The rows of a group lie close to one hidden flat surface of 8 dimensions, which may be shifted away from zero. Surfaces can cross.
In the rows, zero is written as 128.
Some rows, each with its group after it:
[114 128 124 135 157 206 100 136 136 168 119 113 118 108 127 155 103 166]	Q_138
[115 121 137 170 115 134 133 130 108 207 131 109 157 142 144 108  96 153]	Q_31
[118 159 162 133 112 138 140 137 145 140 143 146 126 110 147 110 140 118]	Q_31
[166 203  95 120 121 136 140 160 152 160 129 200 143 130 123 134 154 157]	Q_557
[150 170 102 117 179 121 127 162 163 118 175 211 130  73 118 121 134 174]	Q_179
[120 152 162 161 136 203 134 134 113 145 112 159 109  79 182 133 143 127]	Q_264
[119 134 144 119 115 140 119 121 109 110 137 143 162 118 156 151 133 108]	Q_557
[144 119 121 136 122 123 116 150 150 179 112 113 156 134 126 107 138 134]	Q_31
[103 152 133 175 135 103  82  49 121  66 149 114 132 108 132 132 101 114]	Q_264
[145 107 119 105 128  97 161 143 144 111 104 127 102 131 132  95 151 116]	Q_851
[ 81 121 160 151 130 160 163 111  82 168 127  98 138 125 167 115  80 156]	Q_38
[121 130 152 138 158 188 140 152 131 142 125 107  79 130 123 129 143 143]	Q_31
[105 107 130 126 125 129 136 105 107 118 137 108 107 147 117 141  84 142]	Q_262
[159 158 110 162 127  93 112 112 131  76 148 178  70 123 105 150 158 111]	Q_731
[139 144 142 103 114 130 144 158 139 126 144 161 123 126 126 127 156 123]	Q_851
[142 127 116 189 120  94  79  92 177 158 104  84 108 117 103  83 104 117]	Q_851
[126 107 108  72 158 149 166 138  69  87 116 127 139 157 136 170 132 147]	Q_264
[111 117 148 126 108 119 100 115 164 135 158 134 136 108 122 119 106 110]	Q_31
[129  67 127 103 137 121 165 140 113 107 106  84  77 154 118 122 121 126]	Q_262
[101 107 165 114 153 189 171 159  92 152 135  90  77 165 127 142 128 161]	Q_262
[153 139 118 158 138 133  87 144 188 180 112 113 138 105 110  93 140 126]	Q_138
[101 142 164 106  59  99 150 122 140 180 163 167 194 123 161 107  95 115]	Q_31
[145 159 150 151 130 146 101 165 161 199 138 132 160 114 132 105 161 133]	Q_138
[106 115 132  84 141 157 166 137  78 123 146 134 105 157 128 168 112 162]	Q_264
[100 148 143 135 123 163 108  85 131 102 128 134 112 103 140 146 103 120]	Q_264
[133 144 131 152 128 125 111 122 118 117 146 139 134 126 124 149 136 123]	Q_557
[154 131 124 159 161 164 137 161 136 139  90 130 133  90 168 107 170 127]	Q_731
[125 121 157 108 119 125  97 123 182 104 145 140 129  81 131 109 138  92]	Q_31
[107 100  50  66 140 121 133  97 155 151  71 112 158 120 111 107  16 194]	Q_262
[125 121 128 140 126 115 111 108 128 113 132 112 105 136 112 142 123 119]	Q_179
[173 113 106 168 163 149  98 173 187 189 111  92  59 141  69 106 156 152]	Q_731
[117 151 147 173 160 110 104 116 113 111 222 177 130  98 112 142 121 155]	Q_179
[173 148  74  72 153 153 121 174 119 116  98 132 138 180  87 185 181 148]	Q_31
[132 139 115 127 137 126 122 123 137 136 110 119 146 126 127 114 121 140]	Q_262
[146 151 114 124 155 177  93 150 131 126 135 137 124 131 110 176 156 141]	Q_557
[135 116 100 100 130  72 113 115 161 105 121  87 138 163  79 106 114 128]	Q_264
[118 124 128 157 135 133 142 124  96 138 141 137 122 130 137 142 114 141]	Q_731
[102 141 150 160 139 146 177 123  33 141 135 134 168 144 178 140 121 155]	Q_557
[160 167  92 129 177 142 101 141 146  98 102 160 167  77 151 120 165 136]	Q_179
[129 138 150 194 148 142  99 106  95  98 159 126  72 125 119 157 156 117]	Q_138
[118 139 128 140 129  93  85  81 139  57 146 122 119 122 105 143 128 101]	Q_731
[115 110 110  88  92  95 151  97 126 100 110 122 117 154 121 129  97 113]	Q_179
[ 96 158 155 126  89 122 122 104 119 138 181 151 115 155 108 154  94 142]	Q_262
[134  86 100 106 109  82 200 139  77 131 134 152  97 166 123 135 101 150]	Q_731
[ 88  84 151 102 146 102 193 131  90 126 181 157 108 120 137 119  70 166]	Q_179
[146 183 119 167 111  94  82 108 136 112 161 173 138 124 109 148 148 113]	Q_731
[129 109 118 157 169 126 112 126 128 139 129 108 137 107 124 108 113 153]	Q_38
[106 144 135 174 122 210 105 107 138 167 107 140  84  79 154 143  90 144]	Q_138
[ 94  98 187  89 106 122 112 117 217  75 182 141  50  65 116  95 113  79]	Q_31
[133 165 197 121  79 111 159 171 178 161 155 190 137  92 167  77 184  81]	Q_851
[137 122 104  97 116 116 136 137 146 146  91 117 157 138 129 111 120 130]	Q_851
[133  86  74 125 184 135 149 123 135 124  48  62 111 115 131  70 101 162]	Q_262
[138 117 100 156 177 107 104 118 119  98 119 105 155 100 133 113 126 138]	Q_38
[139 137  93 117  97  98 116 109 150 157  91 125 186 137 129 106 103 128]	Q_851
[133 130 127 137 148 144 110 141 155 145 136 120  90 132  97 130 127 150]	Q_179
[178 126  85 132 148 115 127 151 129 110 114 138  84 145  95 152 161 136]	Q_731
[153 175  92 172 109  38 110  86 136  79 137 171 118 133 106 120 132 112]	Q_851
[118 123 163 131  90 123 110 118 174 148 150 145 117 101 127 122 114 101]	Q_557
[125 189 180 140  75 111 133 129 132 140 177 163 130 147 121 135 161 104]	Q_262
[168 159  91  75 126 128 124 177 177 155 102 132 128 169  81 132 162 144]	Q_38
[133 119 143 125  97 112 156 139 145 154 118 137 118 122 147  91 128 110]	Q_138
[130 180 141 146 113 122  87 130 145 145 179 163 140 133 100 155 135 132]	Q_179
[130 124 128 118 133 148 123 129  98 112 142 121 123 154 113 171 141 128]	Q_557
[129 134 134 154  93 121 152  97 130 106 100 157  83  91 168 110 118  94]	Q_138
[159 137 107  71 140 137 147 172 132  99 118 162 119 146 113 154 172 136]	Q_851
[137 131  99 101 125 124 115 126 143 124 106 138 164 125 122 134 115 130]	Q_138
[130 178 150 160 101 163 105 112 164 127 134 174  85  86 149 133 137 105]	Q_264
[131 126 144 166 135 148 133 127 129 141 117 122 101 103 147 117 133 124]	Q_138
[150 158 113 114 118 129 134 145 125 129 133 172 147 129 130 147 147 129]	Q_731
[133  85  97  82 107 128 132 142  88 133 132 171 200 132 149 185 111 129]	Q_38
[125 172 119 127 164 145 123 112 105  97  99 110 154 137 130 132 142 148]	Q_38
[179 162  52 133 146 115 135 147 127 143  57 139 181 127 140 105 140 160]	Q_851
[144 132 103 137 162 103 100 131 138 112 106  92 186 126 127 105 147 125]	Q_264
[121 110 120 127 125 172 102 131  93 148 144 140 151 143 132 199 109 145]	Q_38
[131 174 138 125 110 164  29 131 213 160 152 112 147 138  71 162 143 110]	Q_851
[131 171 158 200 134 161 132 156 113 217 147 132 126 142 129 124 145 159]	Q_557
[107 241 126 106 141 118 134 107 136 119 153 131 161 160 100 121 120 176]	Q_38
[137 143 103 201 182  75  60  81 132  64 158 110 134 103 100 115 125 138]	Q_38
[159 135 109  73 118 129 122 164 167 129 104 148 166 124 126 124 169 108]	Q_31
[127 118 139 127 133 147 118 132 143 143 124 109 116 124 121 121 126 126]	Q_851
[110 181 133 151 136 126 121  98 133 125 132 102  97 154  99 123 113 156]	Q_38
[128 115 129 123 123 133 139 134 126 130 122 127 122 131 132 130 137 121]	Q_557
[144 124  84 173 172 115 113 110  36  98 123 134 182 137 149 176 132 156]	Q_731
[ 85 103 143  47  81 150 169 127 182 173  86 102 147 122 148  80  73 129]	Q_264
[158 153  89 176 137 107  91 130 121 134 168 154  86 160  65 180 140 155]	Q_731
[122 166 123 110 116 142  98 103 134  99 127 144 159 119 129 164 129 117]	Q_264
[124 160 120 124 140 163 101 126 133 127 141 140 128 127 112 161 121 149]	Q_179
[ 86  44 160  72 143 140 191 123 112  80 120  86  62 110 143 110  95 117]	Q_31
[134 147 153 174 108 101 127 129 180 171 152 112  50 145  80  89 127 129]	Q_262
[126 189 124 174 147 151 117 116  92 129 137 173 170  96 162 144 135 155]	Q_557
[153 146 122 154 148 156 171 170 133 193  94 136 111 111 152  77 146 163]	Q_557
[ 93 173 124 138 113 130 118  90 141 132 151 168 126 101 131 134  76 154]	Q_179
[129 133 125 141 131 127 119 117 129 125 123 130 138 119 136 121 123 125]	Q_179
[105 154 165 165 143 166 114 107  78 113 156 125 142 124 146 164 142 130]	Q_262
[129  66 157 121 110 141 137 143 117 130 104 112 140 107 163 124 155  81]	Q_262
[175 121  78  77 142 154 129 162 145  86  70 144 115 134 118 157 183 115]	Q_138
[129 113 107 113 118 123 133 114 105 110 102 109 128 150 130 147 115 124]	Q_38
[ 95 117 170 104  92 100 164 144 118 195 209 131 122 181  96 136  94 154]	Q_138
[ 99 148 158 112  98 117 189 114  55 118 138 174 211 108 213 125 113 127]	Q_264

New rows. What belongs after each?
[113 171 160 129  91 112 157 126 120 145 160 143 108 156 116 125 124 130]	Q_262
[115 153 119 129 138 144 125 106 114 107 145 170 139 103 146 151 105 143]	Q_557
[140 134 102 104 110  97  86 105 154 101 138 117 116 159  76 150 114 122]	Q_851
[150 159 133 154 114  81 166 139  99 107 149 189 129 128 148 123 170 116]	Q_264
[150 157  96 118 137 134 138 149 129 130 123 169 120 132 117 144 140 150]	Q_557
[129 154  96  92 144  92 103 139 148 132 183 164 157 150  76 156 110 172]	Q_38
[143  77 110 157 156 138 116 132 123 142  97  94 124 108 136 117 126 129]	Q_38
[154 132 109 116 135 159 129 141 135 117  86 143 146 108 148 131 151 119]	Q_138
[111 173 138 121 134 148  83  80 111  23 143 151 160  94 146 185 149  94]	Q_731
[156 158 119 149 113 150 134 117 131 119  44  83  99 148 135 113 173  97]	Q_38
[115 132 158 127 112 137 131 140 151 160 145 132 115 116 131 110 129 129]	Q_31
[116 150 140  65 102 132 194 148  98 139 111 150 179 142 170 117 132 138]	Q_262
[139 164 120 174 160 153 104 122  81 105 122 147 175 113 158 159 165 129]	Q_557
[103 129 162 111 150 168 215 165  96 167 115  92  92 159 147  94 129 175]	Q_262
[ 67 130 174 156 119 121 196  99  98 173 158 103  82 147 136  87  61 175]	Q_262
[150 106  85 159 187 134 175 134 139 126  75 123  59  83 147  65 110 166]	Q_557
[116 128 129 158 131 110 135 108 121 126 109 101 127 127 138  97 116 131]	Q_38
[157 110 113 238 188 149  98 128 110 157  72  50 128 112 137  90 156 136]	Q_31
[111  98 133 167 174 159 160 128  62 141  92  75 135 130 166 116 121 154]	Q_31
[125 165 115 102 129 141 139 128 129 131 114 113 124 170 105 135 124 152]	Q_38
[113 139 120 114 111 139 127 115 166 141 160 168  77 112 101 139  80 149]	Q_557
[126 159 126 104  68  81 119 130 151 176 188 193 174 146  99 147  94 140]	Q_38
[130 168 108 135 153 158 109 127  89 101 132 163 161 110 144 174 146 151]	Q_557
[152  93 117  89 110  76 170 141 133  82 122 106  63 180  89 117 153 101]	Q_262
[135 120 127  78 120 152 135 162 141 152 111 134 178 125 142 126 143 125]	Q_31
[105 108 105  77  89 119 127 106 141 152 121 143 165 128 131 143  65 137]	Q_262
[118 130 139 123 134 125 161 133 110 127 123 107 116 145 130 111 126 142]	Q_262
[154 150 132 154 131 121 151 139 102  99 151 177  84 127 134 146 160 128]	Q_264
[116 184 152 150 122 142  98 134 160 179 198 184 119 113 106 139 105 163]	Q_179
[142 117 139  96 132 133 150 191 142 189 129 113 162 148 121 103 165 137]	Q_138
[103 107 154  90  67  99 177 126 123 148 148 153 126 140 142 119  87 112]	Q_557
[124 162 150 153 114 149 120 122 149 141 124 151 132  93 159 111 136 115]	Q_264
[152 194  82 130 131 142  81 105 172 107  88 158 146 109 124 136 136 127]	Q_179
[150 113 111 111 107 100  93 128 156  98 140 127  88 164  72 161 143  99]	Q_262
[125   6 147 111  86 146 100 132 136 130 111 103 118 110 143 155 121  57]	Q_262
[139  77 156  84 135 122 109 139 169  56  97  83 139 106 140 105 190  51]	Q_851
[122 141  96  77 113 159 122 139 163 200  95 144 180 120 136 120  83 171]	Q_262
[121 122 140 109 110 137 112 122 146 119 144 151 130 106 128 150 114 111]	Q_557
[124 148 131 145 113 133 112 101 106  94 133 163 118 110 145 158 124 111]	Q_138
[185 179  68  94 165 119  80 152 128  64 110 149 207 143 108 175 212 118]	Q_264
[149 148 114 134 169 160  52 128 151  78 129 110 126 123  95 169 175 113]	Q_851
[133  87 113  82 159 162 105 149 147 104 117 102 108 135 100 157 133 130]	Q_31
[125  81 139 180 164 134 125 101 148  80 112  74  17  96 118  96 125 106]	Q_731
[120 157 145 113  97  99 165 123 114 122 133 144 147 145 144 111 142 118]	Q_262
[118 123 144  99  92  60 196 115 108  92 139 126  91 169 120 106 124 113]	Q_262
[ 97 130 127 128 154 151  64  86 127  74 162  91 106 141  78 186 104 135]	Q_731
[110 124 153 133 132 155 146 126  98 126 146 115 107 146 130 150 131 126]	Q_262
[143  94 112  71  65  59 140 131 173 122 126 135  90 170  83 122 121  92]	Q_262
[126 140 124  70 108 117 134 122 143  80 149 155 103 142 103 162 126 112]	Q_731
[161 195  93 195 175 146 130 136 100 146 126 159 114 126 132 132 151 185]	Q_557
[140 108 139 119 132 148 148 166 158 167 114  99  69 150 100 105 139 133]	Q_262
[114 140 117  82 108 120 117 122 119 128 144 137 195 155 119 153 116 129]	Q_731
[ 74 138 181  76  57 101 169  95 123 118 167 166 160 125 165 115  75 107]	Q_731
[108 118 139 110 140 159 130 122  85 106 144 118 123 153 125 174 123 139]	Q_262
[155 148  88 185 148  53  90  75 123  43 149 134  72 136  80 140 140 121]	Q_851
[122 142 124 126 139 119  76  94 139  61 142 119 132 124 110 155 136 110]	Q_731
[145 166 104 125 121 119  89 108 135  93 124 163 184 116 136 156 136 114]	Q_138
[132 172  92 211 123  80 141  80 104 168 100 149 173 107 165  83  84 160]	Q_851
[164 120  93  68 137 138 113 165 166 119  81 114 146 140 108 131 167 121]	Q_851
[132 144 118 121 106 105 142 129 140 134 142 164 112 138 114 129 115 135]	Q_557
[128  94 144 120 166 152 123 173  94 131 165 120 138 141 115 161 160 141]	Q_179
[121 155 139 136 143 216  98 123 155 130  88 129 128  72 164 133 138 120]	Q_264
[ 87 149 136 118 102 116  76  54 148  84 132 110 149 112 126 137  70 110]	Q_264
[128 111 116 106 123 126 121 128 141 121 118 107 104 141  99 128 117 130]	Q_851
[139 110 135 107 154 176 125 168 143 148  93 112 152  98 148 110 160 123]	Q_31
[135 155 127 119  93 130 150 138 176 175  73 147 165  94 176  64 124 119]	Q_179
[127 147 132 135 127 113  68 124 169 150 123  98 212 120 116 106 139 109]	Q_731
[116  80 140 163 218 175 136 162 101 138 155 108 106  81 143 115 133 174]	Q_179
[166 153 105 173 163 126  75 118  98  72 127 110 130 139 105 168 187 112]	Q_557
[115 108 112  86  88 126  92 114 142 118 153 142 119 153  87 192  92 118]	Q_262
[155 151  71 111 131  70 124 106 178 111  94 120 112 152  79  93 115 145]	Q_262
[148  72 116  82 134 170 119 161 122 127  76 110 172 113 161 148 158  95]	Q_262
[126 127 123 188 130 123  83 113 119 184 143  98 160 141 109 139 101 152]	Q_31
[154 187 101 170 146 128 185 158  95 168 167 206  57 144 109 143 139 197]	Q_851
[157  65  83 174 159  78 130 127 116 129 120  81  65 165  74 118 116 148]	Q_731
[169 172  87 171 176 161  86 141 154 132 120 150  91 110  99 138 155 162]	Q_557
[111 135 140 143 131 145 118 108 140 122 118 119 114 103 136 108 114 122]	Q_264
[159  99 122  96 115 110  93 137 138  64  89 116 189 117 147 136 194  52]	Q_557
[125  65  76  42 161 180 169 157 136 175  51  85 138 138 133 113  81 179]	Q_262
[126 128 134 144 124 113 121 110 155 122 119 118 106 116 126  98 123 116]	Q_264
[ 86 124 150 130 127 131 166  98  78 112 149 113 108 150 135 140  89 150]	Q_262
[111 164 161 156  86 132  99 122 191 171 159 174 133  69 148 102 108 110]	Q_557
[138 141 122 160 131 156 101 132 130 157 108 130 148 120 137 139 139 123]	Q_38
[147 116 125 123  94 100 152 141 173 166  86 136 145  94 153  59 131 100]	Q_138
[144 118 114 161 146 138 137 132 114 115 124 133  73 121 121 139 139 135]	Q_731
[109  99 140  99 113 138 115 112 142 123 121  85 137 132 120 124 102 111]	Q_851
[150 145 110  95  96  93 146 116 142  61  94 169 125 110 148 123 154  78]	Q_264
[124 154 136 161 145 126 111 125 111 135 168 133 122 141 107 149 134 154]	Q_264
[166 163 132 131  86 120 131 161 176 150 140 170  58 152  90 131 177 106]	Q_138
[130 147 131 129 101 112 138 138 164 185 131 126 108 147 103  95 112 143]	Q_38
[113 164 132 149  81 115  91 111 185 188 173 140 100 154  70 139  88 144]	Q_851
[138 109 127 163 157 124 119 131 147 131 112 107  96 100 125  92 135 132]	Q_179
[135 138 135 159 135 143 104 136  73 114 157  99 120 192  91 189 168 126]	Q_557
[153 123 110 142  97 121 101 136 146 168 123 148 140 130 120 138 131 112]	Q_38
[127 140 135 129 144 167 108 121 128  95 138 137 102 113 127 158 142 124]	Q_731
[131 138 109 137 192 204  87 149 142 139 135 119  83 125  87 169 125 175]	Q_179
[121 117 128 159 154 137 133 115  94 107 117 120 115 117 148 128 125 136]	Q_557
[143 143 111  91 133 121 134 141 127 112 115 155 166 123 139 135 145 125]	Q_179
[126 118 140 190 113 132 103 102 110 151 119 125 145 104 154 129 122 112]	Q_38
[176 162  75 145 132  88 157 142  85 131  87 118 146 192 117 131 171 140]	Q_31
[146 103 101  84 138 123 105 134 151  86  92  94 139 144 110 134 149 107]	Q_851
[136 118 124 134 145 174 117 145 137 149 116 115  99 122 118 141 133 141]	Q_138
[148 151 116 106 115 149 113 153 172 175 113 130 145 141 109 126 137 133]	Q_851
[113 178 126 147 201 173 120 126  92 125 105 103 198 100 167 111 142 173]	Q_38
[119  94 126 178 188 127 140  95  96  73 117  54  43 143 104 117 126 144]	Q_262
[132  88 111 112 185 171 111 149  94  93 124  91 104 155  96 181 149 144]	Q_179
[141 153 134 120 146 174 117 162 135 125 168 155  85 144  89 172 161 146]	Q_851
[143 146 119  81 112 134  97 135 157 108 120 134 171 139 116 150 154 105]	Q_851
[152 141 120 103  89  85 102 128 197 130 115 126 152 134 106  98 148  88]	Q_851
[148 168  68  72 146  83 172 131 151 108  89 124 117 170  89  92 121 171]	Q_262
[127 125 175  91 100 127 119 153 177 114 164 139 106 127 108 126 167  82]	Q_851
[105 131 153 131 136 135 179 126  93 143 112 112 136 126 165  92 118 145]	Q_262
[139 149 129 148 120 118 102 120 138 111 141 130 119 139 108 145 153 110]	Q_262
[157 136  67  83 114 100  59 119 197 111 111  99 109 181  35 156 125 126]	Q_851
[173 137  85 165 180  86 124 123 180  87  72 139 122  50 150  47 157 117]	Q_179
[122 119 130 184 145 144  95 124 125 182 154 100 114 141  95 137  99 157]	Q_731
[139 115 124 121  91 124 114 166 183 248 129 123 163 146 104 103 102 144]	Q_31
[104 130 142  96  40  68 134  81 109 100 143 126 141 187 114 164 102  82]	Q_179
[124 109  96  97 151 153 111 126 127 124 104 119 164 118 134 142 101 146]	Q_138
[133  83 107 106 143 146 154 168 107 184 112 103 137 160 117 135 110 173]	Q_731
[138 139 145 127 124 186 119 142 188 150  78 128  90  77 154  97 144 111]	Q_264
[133 151 117 148 117 163 111 109 139 121 107 156 113  94 146 144 124 119]	Q_138
[143 151 126  65  98 137 142 160 176 126 149 170  65 156  88 158 136 123]	Q_731
[153  90 116 154 103 135 104 138 133 168 108 131 127 126 133 142 131 107]	Q_38
[ 92  76 116 113 137 214 109 125 151 223 105  99 132 105 126 140  26 183]	Q_262
[ 82 126 157 131  95 114 127 110 120 178 183 132 156 140 122 127  61 151]	Q_138
[154 170 132 126 103 137 120 145 144 128 123 176 132 116 142 144 175 106]	Q_138
[129 155 122 111  84 136 124 114 117 137 115 140 141 163 123 168 132 121]	Q_38
[157 167 132 125 129 156 157 178 128 168 101 132 127 151 135 111 181 142]	Q_31
[150 104  86  96 167 134 122 148 108 106  94 106 156 146 119 156 149 138]	Q_731
[157 162 133 111 146 193 117 195 178 181 134 124  59 162  69 152 173 158]	Q_31
[122 131 104 111 101 109 116 110 152 141 129 133 118 143  99 135  88 137]	Q_262
[132 166 116 114 173 163 137 152 120 133 152 198 178  80 155 135 128 179]	Q_179
[126  91 112 136 151 133 113 117 136 113  97  73 103 133 120 115 111 126]	Q_851
[121 137 164 212 150 117 149 119 130 157 109  91 114  95 168  45 136 123]	Q_262
